There are 8 hidden switches. A switch that is on adds its own fixed numbers to the row, and there is some noise. The rows also spread widely along 11 directions, which tell nothing about the answers.
Known rows, each followed by its switches (1 for on, 0 for off):
[  5   1 -12   0  -2  -3   3   0   6   1  14  -8  -6  -1 -12   4   4   1
  10   3   7  -8  -4  12 -16  -3   3 -15  -1   7] : 0 0 0 1 0 0 1 1
[  3   0  -6   0   2  11  -2  -1   1  -1   7  -7  -1  -1  -5   6   5   1
  10   5   7  -5   3   9  -2  -6   8 -18  -9   8] : 1 0 0 1 0 0 0 0
[ -9  -7  11   1  15  13  14  -5  10 -12 -13   5  11  -6   6  12   2   3
  -1  -4   7   3   0 -17  10  23   6  10 -14  -4] : 0 0 1 1 0 0 1 1
[-25  -2   8   7   9   3   6  18   4   2  -6 -10   1  -8  20  19  -1  13
  -3   1  16   4  -2  -4  19 -15  12   4   6   6] : 0 0 1 1 0 1 0 0
[-10   8   1  -6  -9  -1  18  24   1   9 -12  13 -13   3  -4   4  15 -10
  10   8  23 -13 -10 -12   1 -23  -5   0   3   5] : 0 1 0 1 1 1 1 1
[ -1  19 -11  -3  12  -9  -8   6   7  15 -10  -6 -11 -13  -6   6  -4   9
   9   3  12   5  -8  10   7   8   2   2 -15  -6] : 1 0 1 1 1 1 1 1
[ 17   0  -8  -1   1   1  -6 -13  -2  -6   8   4  -3   1 -17  -7   1   0
  -1   3 -13 -11   7  10  -7   6  -3  -6  -7  -4] : 1 1 0 1 0 0 0 1
[-17  -4  -2   4  12  -3   5 -14   1   1  -4  -8  10  -2   8  18  -6   7
  -1   0  12  -4  -3   0   3  -3  10   3   8  -2] : 0 0 0 1 1 0 1 0
[-15   7   7   6  -4   6  22   7   2   5  -4   4  10  -3  -3   6   9  -1
   2  17  33  -7 -11  -6 -10   6  -1  -8  11   6] : 1 0 1 0 1 0 1 0
[  4  13   4   3   0   0 -10   2   8   5  -2   2   6  -3  -2  -7   0  19
 -15   7   6   9  -3  17   4  12  -7 -13   2  -1] : 0 0 0 0 0 0 0 1
[  7   5   0 -16  10  -3   8  -9   9  -3 -18  16   6   9  -3   2   3  -5
  -6  -7   6 -14   4 -18  -6   9  -8  16  -3 -14] : 1 1 0 0 1 1 1 0
[  1  -2 -19  -8   2   8   3  -4   9  -5 -12   4  -6  -8 -10   6   5  -1
  10 -11   9   0   2   4  -9  12   0  -5   5 -15] : 0 0 1 1 1 0 1 1
[-10 -14 -12  -8 -16  23  18  10   1 -15   2   0  -6 -12  -5   1  15  -8
   9  -7  18  -3   4   5  -8  -9   6 -29  21  -4] : 0 0 1 1 1 1 1 0
[ 29   7  -1 -15  15   1 -11 -11  10 -10  13  -2   1  -9 -12 -14  -5  14
  -3 -13 -10   3   4   4  -1  11   4 -20  -9  -2] : 0 1 1 0 1 0 0 1
[-16  17  -1  -2  13  -3  -2 -11  -4  24 -23  -6  -2  -1   1  18 -10   3
  17   5  33  -3 -12 -10   2  -1  11   8 -13  -4] : 0 0 0 0 1 0 0 0
[ 10  -2  -4   8   5   2  16  16  18 -18  17  -4  13  -2  -1  -4  13  11
  -9   4  -5  -6  -1   5 -16  22   0   1   5  16] : 1 0 0 0 0 0 0 0
[-10   2   3  14   6  -1  18  17   4  -3   6  -2  -4 -14   0   2   4   3
   3  15   4  -7  -7  -8   5  12   5  19  -5   8] : 0 1 1 0 0 1 1 1
[-14  -1   3   2   0   0   4  -2  -1   3  -5   0   6   6   4  16   1  -1
   0   3  17  -8   0  -2  -2 -11   2  -4   9  -3] : 1 0 1 1 0 0 1 0
[  0  10  -2  -6  10   4  -1   1  14   9 -12   1  -1  10  -4  19   5   4
   8   1  18  -2   2  -3  -2  -3   0  -2  -9  -1] : 0 0 1 1 0 0 1 1
[ -7   1  -5   0   7  -6   2  -6   1   4 -13   3  -4   1   0  12  -2   3
   6  -3   8  -5  -4  -7  -1   0   3  14  -2  -7] : 0 1 0 1 0 0 0 1
[ -2  -6  -1 -10   1  -5 -15 -26  -7   1   3 -10   2   2   1   9 -13  10
  -7 -14  10  -4  12   9  -6 -20   4 -15  22 -19] : 0 0 1 0 0 1 0 0
[ -3   2   8  -3  16  26  10  -1  11  -7  -8   5   6  -6  -1   7  11   1
  10   5   9   2   0 -12  20  11  13 -10 -25  10] : 0 1 0 1 1 0 1 1
[-18  -8  23   7   9  18  14 -11   1  -8   3  -4  20  -1   9  13   3  10
  -5   6  23   0   0  -9  10   3  14 -16   5  10] : 1 1 1 1 0 0 0 0
[ -5 -21 -15   1  -9  24  21   4   3 -29  -3   8   5  -9   0   1  14  -6
  -3  -6  -4  -7  12  -1  -6  11   1  -2  23  -8] : 0 0 1 1 1 0 0 0
[  4   5  -5  -9   1   2  -4  -3  -1   1   2  -2  -7 -10  -8  -1  -3   0
   7  -4  10   0  -2   5   0  -3   6 -23  -3  -3] : 0 0 1 1 1 0 1 0

New rows. What belongs after each?
[  2  10   0  -2  -6   6  15  14  13   0   1   5   7  -1  -4  -4  13   3
  -2   9  19  -2  -9   2 -10  10  -3 -17   9  10] : 0 0 0 0 1 0 1 0
[-11   5  -5  12   4   0   7  -1  -5   8  -6   1  -6 -14  -8   4  -1   4
   3  17  10  -7  -3   4   5  13   0  14   1  -6] : 1 1 1 1 1 1 0 1
[ -8  11   8   6  -4  -5   3  -8  -6  12 -10  11   6  -1  -7  -4  -1   9
  -9  17  18  -4 -11   4   3  11  -8  -2   5  -5] : 1 1 0 1 1 0 0 1
[ -2   6   3  12  12 -17  -1  -7   8   4  12 -10  10  -2  -3  10  -7  18
 -10  12   5  -2  -4  13  -4  13  -1   3   3   5] : 1 0 1 1 0 0 1 1
[  0   9  18  -8  10   9   6   3  16  -5 -12  13  18   0   9  -5   5  14
 -20  -1  13   7  -4  -8  13  15  -2 -14   2   4] : 0 1 0 0 1 0 1 0
[ -7  -3  -2   8  13   4   1 -14   5  -5  -1  -7  12 -11   6  10  -6  11
 -13   6  -1  -1   9   7   6  19   3  11   9  -9] : 0 0 1 0 1 1 1 0
[ -9   9   6   5  -6   3   9  32  14   1   0   5   3  -5   6  -3  15  20
 -17  12  18   4  -7  14   8  -9  -8 -16  24  10] : 1 1 1 1 1 1 0 1
[ 16   1 -16  -7  17  -1 -13  -1  10  -9  11  -9 -10 -13  -8   0  -4  12
   8 -13 -16   0   6   9   3  -2  12  -6  -9  -1] : 0 1 1 1 1 0 0 1
[ -3   4  -9  12  -7 -23  -3  19  -5   5  15  -6 -12  -6   2   3  -3   3
  -9  11  -8 -13   3  12  -3 -24  -4  13  17   2] : 0 0 1 0 0 1 1 0
[  7   7  11  -4  10  -4   0 -14   7   3   1   8  11   9  -2   3  -1   9
 -12   5   4  -7   1  -2   4   0  -3  -5  -2   2] : 0 1 0 1 1 0 1 1
[  4  -2 -13 -10  21   9  -3  -9  14  -5  -5  -7   2  -1   3  17   2   5
   4 -10  -4  -4  11   1   7   6  11   4 -14  -3] : 0 0 0 1 1 1 1 0
[ 10   5   7 -12  10  -7  -9 -19   9  -5  -2   4  15   0   2  -6  -8  17
 -21 -11   1   6   1   7   2  11  -4 -12   8 -12] : 0 0 0 0 1 0 1 1
[ 11   2   6   2  28  12   7 -25  13  -8  15 -12  14 -10  -9   7  -3  15
   2   9  -2  -4   6  -2   1  35  11   1 -16   7] : 0 1 1 0 1 1 1 1
[  1  14   1   9   3   5   5  -3  -2  10   7  -6   0  -9 -10  -2   0   2
   9  20  15  -6 -10   2  -2  13   9  -8 -13  12] : 0 0 0 0 1 0 0 0
[ 17  13   7 -12  10  12 -10 -16   8   1   4  -2  11  -3  -9  -9  -1  13
  -4  -1  12   7   0  11   0  14   5 -36 -12   3] : 1 0 0 0 1 0 0 0
[-11  -9   4   6  -6  -3   5  -5  -7  -7   2   5  -3 -12   0  -3  -2   2
 -10   4  -1  -5   3   3   8   1  -3   5  14 -11] : 0 1 1 1 0 1 1 1
[-4  9  8 20 -2  0  9 12 -3  7  5  2 -1 -7 -1 -2  6  5 -9 31 -1 -8 -3  4
 10  9 -4 16 -9 11] : 0 0 0 0 0 1 0 1
[ -7   9  -8   3  24   1   3   2  12   7 -15  -7   2  -7   2  21  -3  10
  12  -1  11  -1  -4 -10   2  11  10  22 -11  -2] : 0 0 1 0 1 0 0 1
[-21   0  -8   5   7   1  10  -2   4   4  -4 -12   4  -7   5  16   0  12
   7   3  23  -2  -6   6  -6   1   9   5  16  -2] : 0 0 0 0 1 1 0 1
[ 13   1  16  -9  25  -6   8  -3  13 -13  12   2  19   5   5   4  -2   9
 -11  -6  -1 -10   2 -19   0   0   7   0  -3  10] : 1 1 1 0 1 0 1 0
[  8  10 -13 -11  13  -6 -15 -13  -1  10   6 -14 -12 -10 -11   6 -10   3
  16  -5   8  -4   1  11   0  -5  10 -14 -14  -6] : 1 0 1 1 1 1 1 0
[ -1   5   9   7  12   9   3 -13   9  -2  -6   4  14 -12   0   0  -2  19
 -12  11   6   8  -2   2  12  37   0  -1  -8  -2] : 0 0 1 1 1 0 0 1
[  3  -6   1  -7  -1  16   9   0   9 -16  -2   7   7 -11  -3  -8   8  10
  -6  -9   9   6   0   1   1  14   2 -24  12  -5] : 0 1 1 1 1 0 0 1
[ -4  -1  -5   8   6   7   9 -12   1   3  -4   2   8   4  -5  13   5   0
  -1  16   6 -15   8   2  -3  11  -2  12  -2  -1] : 1 0 0 1 1 1 0 0
[ 12   0 -14   3  14   1   0  -3  13  -8   1  -1   2   6  -4  12   5   1
  -2   0 -17 -11  13   3  -7  11  -1  21  -9  -2] : 0 0 0 0 0 0 1 1
[  1   3  12  -2  16 -13   1 -11   2  -1   5  -4  12  -2   6   2 -10  15
  -9  -3   4  -4  -6  -8   4   0   5   3   0   1] : 0 0 0 0 1 0 0 1
[ -9  -1 -16   4 -11  15   5   2  -2   1   1  -3  -9 -13 -14   2   8   0
  12   8  14  -1   1  18  -5  -3   4 -22  16  -4] : 0 1 1 1 1 0 1 1
[  6   1   7   0 -15  -8  16  15  -8  -7   8  12  -7  -9  -6 -18   4 -10
  -6   9   1 -13  -4 -10  -5   1  -8   0   3   0] : 0 0 1 0 0 1 1 0
[  3  12  -3   4  10 -16  -2   9  13   3   7  -7   7  -7   0   0  -3  23
 -11   3   7   2  -9  12  -8   8  -3   1  12   2] : 1 0 1 0 1 0 0 1
[ -7   4  -5   6   9   2  12  17  10  -1  -9   2  -3 -14   3   7   5   6
   1   6   6   0  -5  -3  12  14   1  15  -6   1] : 0 0 1 1 1 1 1 1
[ 28   9   2  -5 -18   1   4  26  18 -10  10  19  -3   4 -13 -24  20  10
 -21   5  -7  -1   2  12 -11   5 -21 -24  13   6] : 0 1 1 1 0 0 0 1
[ -3  -5  -5   1   4  -9   9  15  13 -17   4  -2   6 -10  11  -2   1  10
 -13 -12  -5   3  -6   2  -5  11   4   4  14   1] : 0 0 0 0 0 0 1 0
[-10  -9  26 -12 -10   5  13  -4  -5  -6  -2  10  15   4  11  -4   1   7
 -19  -4  25  -5  -1 -13   7 -25  -3 -28  26  -4] : 0 0 1 1 1 1 0 0
[  7  11  10  -6  -4 -23   7  11  -4   4  -1  12  -3  -7   1 -18  -6   2
 -13   4   5  -8 -13 -13   1   1  -8   8   0  -1] : 0 0 0 0 1 1 0 0
[-15  -3  16   9   6  -1  16 -14  -7  -1   3  -4   9 -14  -1   2  -7  10
  -1  10  21  -2 -12  -8   3  22   7   3  -1   0] : 1 1 1 1 0 1 0 1
[  3   9  -5   1   1  -1   8  15   3   3  -3   1 -11 -14  -5  -4   1   1
   4   8   5  -5  -6  -5   5   9   1   7 -10   4] : 0 0 1 1 1 1 0 0
[ -5   7   0   1  12  -6   1  14   0   5   7 -12  -7 -12   3   7  -5   8
  12  -2  12  -3  -9  -5   4 -19  15  -4  -3   9] : 0 0 1 0 1 0 0 1
[ 7 12 -8  5  9 -2  4 21 15  3  3 -5 -4 -6  0  6  6 10 -4 12  1 -6  3  3
  1  5  0 13 -2 10] : 0 0 1 0 1 1 0 0
[ -1  -7   0   4   1  -3   1 -20   0  -7  15  -8   7  -5  -7   4  -4  10
  -9   3   4  -7   6  14  -9  10   1 -12  16  -7] : 1 1 1 1 0 1 1 0
[ -3  -2   1   9   1  -6  17   4  -1  -6   9  -4   2 -10   0  -1   2   2
  -2  10   3 -10  -6  -6  -7  16   4  14   2   6] : 0 0 0 0 0 1 0 0
[ -4  -9   0   1   9  15  -1  -5   2 -15 -10   6   9  -4   5   4   1   5
  -8  -7  -7   1  10  -2   9  10   1   7   2 -15] : 1 0 1 0 0 0 0 1
[  1   3  -4  -5  -1   4   9   1   4  -6  -8   8  -3 -14  -6 -10   5   2
  -4  -1   5   2  -4   1   2  19  -3   0   3 -10] : 0 1 0 0 1 1 1 1
[  7  11  -8  -6  -4   8  -9 -12   0  15  -8   0  -8   2 -14   5   1   3
   3  10  17  -6   9  14  -3  -4  -6 -17   0  -9] : 0 0 1 1 1 1 0 0
[ 15   4 -11  -9  10   2  -2   8  16  -9  11 -12  -8 -11  -5   0   2   6
   5 -11  -3   1   5   8  -7   9   9 -10  -8   3] : 0 0 1 0 0 1 1 0
[ -9  -9   3   2   2  19   0 -18  -7  -9 -12   6   4  -4   1   8   1  -4
  -1   1  -2  -1   9   0  16   7   4  -3 -10 -11] : 0 0 0 1 0 0 1 1
[ 13  -5  -4 -10   7   0  -8 -30   6  -8   8  -3  15   3  -8   3  -4  16
 -13  -9   3  -2   9  14 -13   7  -4 -21  16 -13] : 1 0 1 1 1 0 0 1
[ -1   3  -8  -5  10  -9   8   7   0  -5   0  -6  -7 -21  -2  -4  -8   2
   8 -10   9  -1 -11  -9  -4  12  11   7  -3  -6] : 1 0 1 0 1 1 0 0
[-15   1   1   4   4  -8   8 -13  -5   9 -10   1   3   7  -5  20  -3  -2
   6   7  22 -12  -5  -6  -9  -1  -3  12   4 -10] : 1 0 1 1 0 0 1 1
[ -6  -5   2   6   9   1   1   8   9 -11   1  -1  10  -7  12   6   0  16
 -16  -3  -3   4   2   5   8   9   4   1   7   0] : 1 0 1 1 0 0 0 0
[-14   8   4  14  -4  -8  26   8   2  11 -10  11   4   3  -6  13   8  -2
  -2  24  22 -15 -13 -13 -10  11 -11  24   6   2] : 0 0 1 1 1 0 1 1
[  4  12  -7  18   3 -10  10  13   5   1  14  -6  -1 -15 -12  -4   1   4
   0  22  -1  -7  -8   9 -11  30  -1  12  -9  10] : 1 0 1 0 0 0 1 0
[ -6   4   5   6  -3  -6   6  -3 -13   5   3  -2  -3 -12  -9  -4  -6   0
   6   7  17  -4 -13  -3  -4   6   4  -2  -1  -4] : 1 0 1 0 0 0 0 1
[ 13  13 -14  -7   1  10  -3 -11   9  11  -4   0 -14   5 -23   8   8  -6
  16   8  14 -10  10   8 -14   8  -3 -11 -13  -5] : 0 1 1 1 0 1 1 0
[ -1   7   3   1   1  -8   2  11  11   6   1  -1   7  10   3  12   6  12
  -9   4  16  -7   0   3  -9 -13  -5  -6  11   5] : 1 0 1 1 0 0 0 0
[  5   8   9  -2  14  -4 -16 -18  -6   8  -1  -4   1  -1  -3   6 -14   7
  -1   1   2  -3   3  -2   9  -6   6   0 -13  -7] : 0 0 1 0 0 0 0 1
[-10   8   5  -7  11   1   2   0   7   6 -21   5   6  -3   6  10  -4   4
  -1  -3  21   3  -5 -13   7   3   3   4  -3  -7] : 0 0 1 0 1 0 1 0
[ 12   8  11 -15   3  -9  -6 -26 -13  14  -8  15  -6  11 -12  -3  -8  -6
   1   3   7 -19   2 -15   5 -18  -7   1 -12 -12] : 0 1 0 1 1 1 0 1
[-16   8 -19  12  -9   9  -5   5  -2  14 -11  -8 -10  -9  -8  11   2   5
  11  12  23   1   1  20  -9   3   2  -6  13  -8] : 0 0 1 0 0 0 0 0
[ -5  -1 -19  -4   3 -16 -14 -20  -7   4 -18   3  -7  -7  -5   7 -16   7
  -5 -13  -1  -3   3   7  -5   3  -6  17  16 -33] : 0 0 1 1 1 0 0 1
[  8  18  -3  -1   5 -17   1   5  13  14  -8   5   2   5  -4   3   0  11
  -7   9  13  -4 -11   1  -9  10  -8   5  -3   4] : 0 0 0 1 1 0 0 0
[ -2  11  15  -3   5 -13  -2  -1  -3  10   4  -2   2   1   4   1  -7   3
  -2   4  15  -4 -10  -6   4 -12   6  -9  -8   7] : 0 0 0 0 0 0 1 0
[-1  5 -5  2 -1  7  9  9  6 -2 -9  7  2 -4 -2  0  5  1 -2  6 10 -3  0 -4
 -4 10 -3  3  6 -3] : 0 0 1 0 1 0 0 0
[ 11   7  -1  -9   7 -15  -8  -2  -1   2  12  -3  -2  -1  -7  -3  -7   2
   0  -5   1 -11   1  -1  -4 -21   4 -12   5   1] : 1 1 1 0 1 0 1 0
[ 13   2  -4  -9  -3   9  -2 -16  -4   1  -1   6  -5   0 -12  -4   2  -4
   1   5   2 -11   8   3   1   2  -3 -11  -9  -7] : 0 0 0 1 1 1 0 0
[ 16  -5   5  -3   1   4   3  -8  -9 -16  27  -3  -1 -19 -12 -18  -5  -5
   2   4 -10  -9   1  -2   2   5  11 -21  -8   7] : 0 0 1 0 1 0 1 0
[ -6   6  -8  -3  15   2  -4   8   9   0   3 -17  -5 -22   4   4  -5  14
   6  -6   9   9  -3  10   7   6  15 -10  -1   2] : 0 0 1 0 1 1 1 0
[  0  10   2   3  -2 -10   3  -7  -9  12  -1   3  -7  -9  -7  -6  -6   0
   0  16   8  -9  -9  -1   2  10  -1   3  -8  -1] : 0 0 0 1 1 1 0 0
[ -8   4  -6   4  -2   3   8   5  -4   3  -4  -1  -8 -12  -8   1   2  -8
  10   7  13  -5  -3   0  -4   9   2   2  -4  -6] : 1 0 1 0 0 1 1 0
[  6   7   5   3   2 -17   2  14  -6  -2  10   4  -2 -10   2 -12  -5   2
 -14   9 -11 -11  -1  -4   7  -5  -3  12   1   1] : 1 0 1 0 1 1 0 0
[ 1 -1 -6  0  1 -3  4  3  4 -8 -3  1 -1 -7 -1 -5  1  6 -3 -6 -1  2 -4  2
 -5 13  0  5  3 -8] : 0 0 0 0 0 0 0 1
[-1 11 -7  9  1  0  1 10  7  8 -2 -1  1 -4 -6  6  4 10 -4 16 12 -4 -2 12
 -4  8 -4 -2  4  5] : 1 0 1 1 1 0 0 0
[-22  -6  -8   4  -9   5   6   3 -12   4  -6  -3  -9  -4  -1  14   2 -11
  11   3  18 -11   3   3   0 -20   4  -2  12 -10] : 1 0 1 1 0 1 1 0
[  4   7   3  -8   6  -5   5 -14   2   9  -7   2   4   2  -8   6  -4   6
   5   1  19  -6 -11  -7  -8   7   2  -5  -7  -2] : 0 0 0 1 1 0 0 1
[  7  -5 -18  -4  -9  -5   6  -5   5  -5   5   3  -4   8 -11   7   9  -7
  -3   0  -1 -18   9  11 -23  -3 -11   1  13  -9] : 1 0 0 1 0 1 1 0
[  2  -2  11  -6   6  -4  10 -12  -8  -4   5   2   2 -16  -7  -9  -8   3
   2  -1  11  -4 -10 -11   3  14   4  -4 -10  -5] : 1 0 1 1 1 1 0 1
[  6  -4   8 -10   6  13  18   7   2 -10  -3   9  -2   4  -1   6  10 -13
  10  -3   7 -15   4 -26   3  -5   5   4 -20   3] : 1 0 1 1 0 1 0 0
[ 18  -4   6  -4   8  18  12   0  12 -17  14   0   7   2  -7  -1  12   2
   6   1  -3  -7   4  -8   0   9   8 -14 -21  17] : 0 0 0 1 0 0 0 1
[  8   5   2  10  -8   2  -4   2  -7  -3   9   4  -3 -11  -9 -14  -1   5
 -10  15  -7  -1   2  11   5   9  -5  -6   1  -3] : 0 0 1 0 0 0 0 1
